The rows are grouped in 2 ways, from coarse to fine. Each group lies inside one group of the grouping before and may be the whole of it. The rows also spread widely along 6 directions, which tell nothing about the answers.
Known rows, each followed by its group in each grouping:
[ -4 -10  -9  -4  14  -3 -21   6   5  -6  15 -16  -2] => lenat Sosum
[ 24  11  -9  13  -5 -10 -10   2  -2 -25  21   3  -9] => lamat Tav
[ 38   3   6  -7  15  -4 -12  13   7 -44  25 -21   6] => taze San
[ -2  -7 -15   4  11   9 -19   2   5  -7  14 -11   3] => lenat lomi
[ 13   9   6   6  19  -3 -11  -3   7 -32  22 -17  -3] => taze Kabag
[  7  -4   7   7  16  -7 -19  10   9 -16  19 -18   0] => lenat kob
[ 16 -10 -17  -4   2 -13 -11  20 -12  -3  14  -7   1] => lamat vudeb
[  8  -2   2  13   3 -32  -8   2  -7   0  21   0 -20] => lamat Gimig
[ 24  -2  -6   3   4  -5 -19  15  -5 -20   9  -7   3] => lamat Bos
[ -4   9   5   7  19  -7 -22  -5  11  -8  19  -4 -16] => Gor Numo
[ 23  -6  11   7  11  -9 -12   7   8 -22  22 -10  -8] => Gor Sepiz
[ 13  -7 -10   6  18  13 -20   9  -2 -22   9  -9   5] => Gor Zonuz
[ -2  -4 -41  -8   8  12 -15   5  -4 -12  10 -13   1] => lenat sube
[ -3   6 -34   2  -4   5  -9  -5  -8  -3  11  10 -18] => Gor Numo
[ 12  -6  -6   2  10 -28  -9  13  -4  12  16 -12  -9] => lamat Tav
[  3   1   0  11  18 -15 -20   5  -1   4  16 -11  -4] => lamat Tav
[ 19  -3   3  21  -2  -1 -12   5  -9 -27  22  10  -3] => lamat vudeb
[ 14  -8 -21  -2  -4  -9  12   6   1  -7  12 -21  -8] => lenat sube
[ 14   5 -17  13  -3   7 -10  -8  -2 -25  20  12 -13] => Gor Sepiz
[ 18  -1 -39 -12   3   8  -9   8 -12 -26  12  -7   2] => taze Kabag
[ 36   6 -12  -1  -4  -9  11   4   0 -34  17 -18  -4] => taze Kabag
[ 14  -8 -18   1   0 -12   1   5 -15  -2  26   4 -15] => taze San
[ 10 -10 -26 -19   8  -8 -20  21  -3   0  11  -7  -7] => Gor Numo
[ 13 -12 -31  -8  14  15 -16  15 -11  -7   1 -13   8] => Gor Sepiz

New rows. What belongs after each?
[ 13   0  -8   5  18  15 -26  13  -5 -27   7 -14  16] => lamat vudeb
[ -3   0 -28  11  -4 -12 -11  -1 -16  14  10  11 -15] => lamat Bos
[ 11  -2   3  12  16  14  -8   4   1 -15   0 -14   2] => Gor Numo
[ 14  -6 -29  -1   1  10  -6   6  -1 -27  11 -14   2] => lenat sube
[ 22  -3  -2  19   8  17   8   2 -15 -23  11  -7   4] => taze San
[ -1  -8 -28  -4   4   4 -22   8 -11  -1  13  11 -12] => Gor Numo
[  1   2  -3  14   8   8 -22  -1   6 -27  20  -3  -3] => lenat kob
[ 13   0 -37  -6   8   7 -33  15 -14 -18  14   4   6] => lamat Tav
[ 19  -9 -23  10  -3   0   5   6 -11  -6   8  -2  -8] => Gor Zonuz
[  6 -22   7  -1  12 -13 -13  17   5  -5  18 -19  -3] => lenat Sosum
[ 24  -1  -6   1  -3 -22   8   3  -5 -11  30  -5 -17] => taze San
[ 13 -10  22  21  18   3 -13   2  -6 -25  29   3  -4] => taze San
[ 39  -3  -6  -5  -6 -17   1  22  -3 -26  14 -16   4] => lamat vudeb
[ 20  15  -5  14   8   4 -20   1   0 -33  15  -6   4] => lamat Tav
[  0 -11  -2  15  -3 -11 -10  -1   4  -2  29   6 -18] => lenat lomi
[  4  11  -4  10  18   0 -11  -9   0 -15  24  -7  -9] => taze San
[  3   2 -42 -10   3  -4 -26   9 -13  -1   6   2  -1] => lamat Bos
[ 28 -15  10   3  12 -11  -6  15   6 -15  15 -17  -2] => Gor Sepiz
[ 14  20 -15   8   8  -6 -15  -2   3 -18  14 -11  -3] => lamat Tav
[  4  13 -26  15   2  10  -7  -7 -11 -12   6  -3   0] => lamat vudeb
[ 10  -7  15  15   8  -6  -5   1  13 -11  19 -19  -3] => lenat lomi
[ 14  10 -14  24   1  12  -7  -6 -18 -27   4   4   1] => lamat Gimig
[ 12   4  -2  16   0 -33   2  -3  -8   0  18  -2 -21] => lamat Gimig
[  9   7 -13   5   5 -28  -1   5  -3  15  12 -17 -12] => lamat Tav
[ -9  -3 -17  -1   3  -5 -27  -4   6 -14  27   6 -14] => lenat Sosum
[-14  16 -25   7  16 -16 -21  -7  -2  17  13  -9 -13] => lamat Tav
[ 15  -9 -18  -3  -2 -23  -6  15 -11  11   8 -10  -6] => lamat Bos
[ 21  -2 -12  12   0  -9   0   7 -16 -11   6  -6  -3] => lamat Gimig
[ -6  -2 -24   1  19  16 -18   0   3 -15   8 -20   4] => lenat sube
[ 12  -7  12  13  17 -10 -11   3   6 -12  17 -12  -7] => Gor Zonuz
[ 26  10  -4   7  -7  -9  13  -1   5 -16   8 -13 -15] => Gor Numo
[  8  -3  -8   9  11  -4  -8  -2   1  -4  13  -6 -10] => Gor Sepiz
[ -5   6 -35   8   1   3  -4 -12 -15  -7  17   7 -15] => taze Kabag
[ -4   1 -13  29   2   1 -12  -8 -17   1  15  17 -12] => lamat Tav
[ -5   0  -2  20  15   9 -36  -1  -8 -14  13  10  -2] => lamat Bos
[  6  12 -16   5  20   4 -12  -4   7 -12   7 -22  -1] => Gor Zonuz
[ 22  -7   1  17  -4  -3   0   2 -12 -24  30  13 -13] => taze San
[ -7  -8  -8   6  13  -2 -24   0   7 -17  30   0 -13] => lenat sube
[ 18 -12 -18   5  -1   1  -4   9 -20 -16  25  10  -8] => taze San
[ 12   0  -4   9  -4 -19  13  -2  -1  11   9  -9 -22] => Gor Numo
[  1  13 -23   5  18   8 -36   1  -3 -17  12  -2   3] => lamat Tav
[ 26   0 -15   0  -7  -6   3   9  -1 -15   9  -5 -11] => Gor Numo
